All groups share one centre, and each spreads out both ways along 6 directions, with some noise.
Some rows, each with its group after it:
13; 158; 99; -104; 169; -85; -165; 185; 128; 30; -132; 301; -101; 366; 230; -91; 74
q915
137; 8; -88; -77; 30; 32; -60; 102; -201; -91; 131; -34; -33; -86; -110; 120; -141
q915
165; 122; 151; -157; -78; -166; -195; -122; 86; -190; 49; 137; 143; -2; -63; -81; -101
q648
251; 113; 79; -197; 141; -157; -222; 232; -193; -99; 250; 74; -69; 23; -35; 28; -201
q915
270; 144; -8; -249; 19; -95; -59; 10; 232; -131; -90; 147; -98; -201; 4; -235; -135
q940
156; -111; -113; -289; 233; -31; -513; -34; 40; -382; -239; 139; 132; 144; -45; -116; -58
q977
-126; -92; 301; 61; 433; -120; 356; 345; -40; 310; 400; -319; -86; 121; 91; 133; -30
q977
-24; -122; -145; -139; -17; 93; -149; -46; -9; -240; -208; 97; 35; 100; -106; 52; -18
q977
194; 53; -205; -24; -247; -187; -120; -6; -486; 10; 116; 150; -48; -292; -57; 168; -222
q940
41; 126; -223; 191; -279; 323; 99; -29; -231; 6; 52; -68; -33; -251; -126; 186; -58
q648
232; 162; -13; 75; -18; 62; -172; -100; 36; -46; 79; -82; 55; -249; 12; -173; -38
q977
-145; -157; 153; -125; 233; -112; 154; 195; 45; 69; 74; -54; -55; 230; 2; 93; -3
q977
-222; -475; -176; -389; 224; -56; -221; -54; 186; -327; -489; 114; 30; 372; -95; -66; 104
q648
-4; -37; 82; 33; 270; -41; 66; 262; -375; 69; 315; -109; 33; 50; -37; 337; -166
q648
-21; -180; 60; 36; 148; 62; 135; -41; -104; -82; 238; -327; 193; -182; -225; 193; -132
q915
-60; -366; 36; -182; 370; -518; 29; 118; -272; 125; 77; -52; 16; 2; 48; 112; -141
q940
2; 87; 124; 59; -13; -34; 199; 83; 38; 141; 194; -80; -62; -62; 12; -8; -11
q977
-57; -155; -304; 37; -155; 152; 59; 29; -300; -7; -96; -18; -88; -105; -108; 207; -25
q940
178; 353; 108; 18; 232; 44; -10; -13; 251; -79; -329; 447; 210; -62; 241; 23; -109
q915
22; -62; -116; -106; 227; 64; -24; 168; -92; -50; -95; 52; -31; 31; 1; 154; -102
q915
63; 294; 36; -60; -11; 426; -172; 302; 78; -177; 116; 61; -152; 373; -62; 58; 73
q940
160; 140; 209; -9; 113; -95; -135; 30; -201; -115; 324; -8; 229; -57; -65; 186; -198
q648
-25; 247; 137; 185; -254; 301; 26; -108; 108; -99; 140; -82; 126; 29; -101; 38; 81
q940
258; 64; -74; -186; 277; 120; -372; 123; 26; -256; -18; -4; 19; 11; -35; -89; -112
q648
23; 218; 110; 100; 22; 414; -67; 84; 103; -179; 157; -117; 102; 162; -123; 99; 34
q940
201; 134; 26; 87; 51; 211; -206; -121; -26; -239; 119; -131; 259; -180; -126; 51; -105
q648
35; 130; 11; 140; -213; 32; -106; 35; -424; 6; 280; 24; 70; 22; -78; 265; -57
q940
-212; -152; 202; 5; 4; -159; 181; -75; -38; 20; 89; -50; 161; 122; -81; 170; -1
q648
-267; -156; 22; -247; -300; -40; 122; -159; 183; -240; -293; 299; 46; 296; -183; 88; 67
q977
267; 96; 26; -313; 193; -249; -302; 378; -209; -55; 237; 157; -219; 190; 53; 3; -179
q915
453; 374; 84; 88; -88; 60; -460; -236; -106; -313; 240; -13; 380; -349; -111; -58; -221
q977
2; -149; -25; -176; 87; -76; -19; 188; -96; -29; 126; -97; -156; 123; -77; 17; -35
q915

New rows, each followed by its group:
-146; -12; 191; -24; -103; -134; 105; -38; 161; 82; 62; 0; -33; 182; 19; -91; 120
q940
273; 209; 295; -329; 275; -164; -80; 95; 517; -141; 40; 91; -24; 9; 57; -358; -99
q940
-192; -109; 303; 18; 22; -220; 196; -93; 3; 37; 159; -61; 200; 108; -52; 141; -6
q648
-22; -34; 161; 14; -84; -51; 118; -128; 112; -25; 178; -187; 90; -92; -126; -47; -19
q915
-144; 110; 85; 170; 127; 178; 22; -54; 189; 16; -227; 123; 161; 208; 158; 53; 148
q915
59; 156; 224; 155; 46; 47; 154; -243; 206; -74; 16; -28; 335; -247; -31; 28; -91
q915
110; 49; -145; -73; -198; 48; -15; 22; -99; -68; 19; 43; -123; -129; -104; 18; -78
q915
125; 128; 16; 57; -41; 107; 102; -159; 56; -93; -33; 30; 178; -311; -75; 74; -167
q915
-53; 15; -61; 33; -215; 148; 64; -140; 6; -118; -65; 24; 64; -64; -125; 73; 5
q977
-17; 61; 43; 54; -137; 59; -44; -35; -7; -19; 96; -27; 14; 42; -37; -2; 54
q915
124; 108; 66; 41; -32; 11; -50; -96; 122; -8; 54; -73; 45; -140; 5; -155; -11
q977
20; 183; 169; -53; -416; -207; 181; -167; 262; 98; 20; 183; -111; -75; 26; -235; 46
q648
-42; 315; 499; 176; -93; 88; -15; -80; 205; -43; 389; -127; 241; 239; -40; -19; 102
q940
32; 125; 205; 205; 10; 111; 162; -256; 155; -74; 60; -99; 376; -249; -66; 79; -72
q915
55; 160; 45; 129; -194; 37; 146; 20; -146; 94; 226; -22; -13; -151; -51; 126; -78
q648
-45; 65; -25; 197; -88; 104; 298; 185; -359; 215; 278; -118; -79; -118; -63; 345; -94
q648
74; 123; -280; 186; -379; 321; 94; -88; -189; -17; -17; -30; -74; -307; -130; 125; -38
q977
-19; -188; 101; -75; 94; -206; 205; -228; 321; 18; -137; -96; 108; -240; -4; -205; -21
q940
110; 141; -141; -15; -366; 85; 3; -76; -32; -59; -22; 97; -120; -167; -78; -46; -41
q915
273; 87; -154; -71; 275; 369; -318; 67; 229; -241; -82; -179; -5; -81; -27; -251; 1
q648
-211; -160; 56; 69; 252; 32; 364; 261; 47; 276; 108; -228; -204; 137; 69; 74; 91
q648
199; 128; -172; -186; -16; 195; -55; 86; 193; -184; -180; 118; -175; -105; -66; -129; -72
q940
-117; -6; -32; -230; -296; -62; 161; 115; -88; -89; -61; 319; -180; 198; -136; 231; -63
q977
-170; -28; 135; 159; -41; 141; 91; -54; -41; 11; 125; -153; 132; 108; -77; 135; 94
q940
386; 474; -248; 11; -548; 184; -66; -6; 44; 18; -3; 211; -352; -382; 4; -255; -77
q648
92; -15; -76; -64; -82; -135; -32; 5; -184; 16; 42; 64; -29; -127; -27; 54; -108
q940
99; 105; 171; 29; -314; -293; 97; -317; 121; 41; 81; 51; 121; -292; -21; -174; -53
q940
40; 127; 85; 50; 97; 71; -40; 1; 33; -57; -16; 79; 126; 21; 42; 61; -26
q915
-196; -161; 114; -144; -43; -67; 64; -116; 217; -136; -168; 100; 92; 232; -86; 9; 70
q977
94; 5; -272; -118; -76; 124; -70; 164; -166; -76; -89; 117; -196; -39; -48; 79; -83
q940
26; -114; -204; -10; 266; 122; 27; 344; -249; 114; 75; -140; -229; 10; 14; 140; -71
q977
55; 93; 38; -146; -186; -46; -60; -23; -58; -172; 23; 194; 43; 39; -108; 93; -104
q977
99; 36; 198; -255; 270; -277; -21; 302; 3; 63; 194; 74; -161; 188; 84; -20; -108
q977
-298; -240; -88; -6; -163; 226; 121; -217; 33; -226; -244; 21; 189; 154; -224; 231; 81
q977
273; 35; -81; -384; 31; -234; -65; 211; -57; -75; 41; 181; -272; -140; -44; -62; -252
q915
19; 43; -215; 112; -571; -137; -24; -91; -492; 112; 102; 179; -95; -157; -56; 194; -52
q940
470; 142; -100; -295; 387; 177; -671; 103; 88; -461; -31; 12; 109; -30; -53; -204; -180
q648
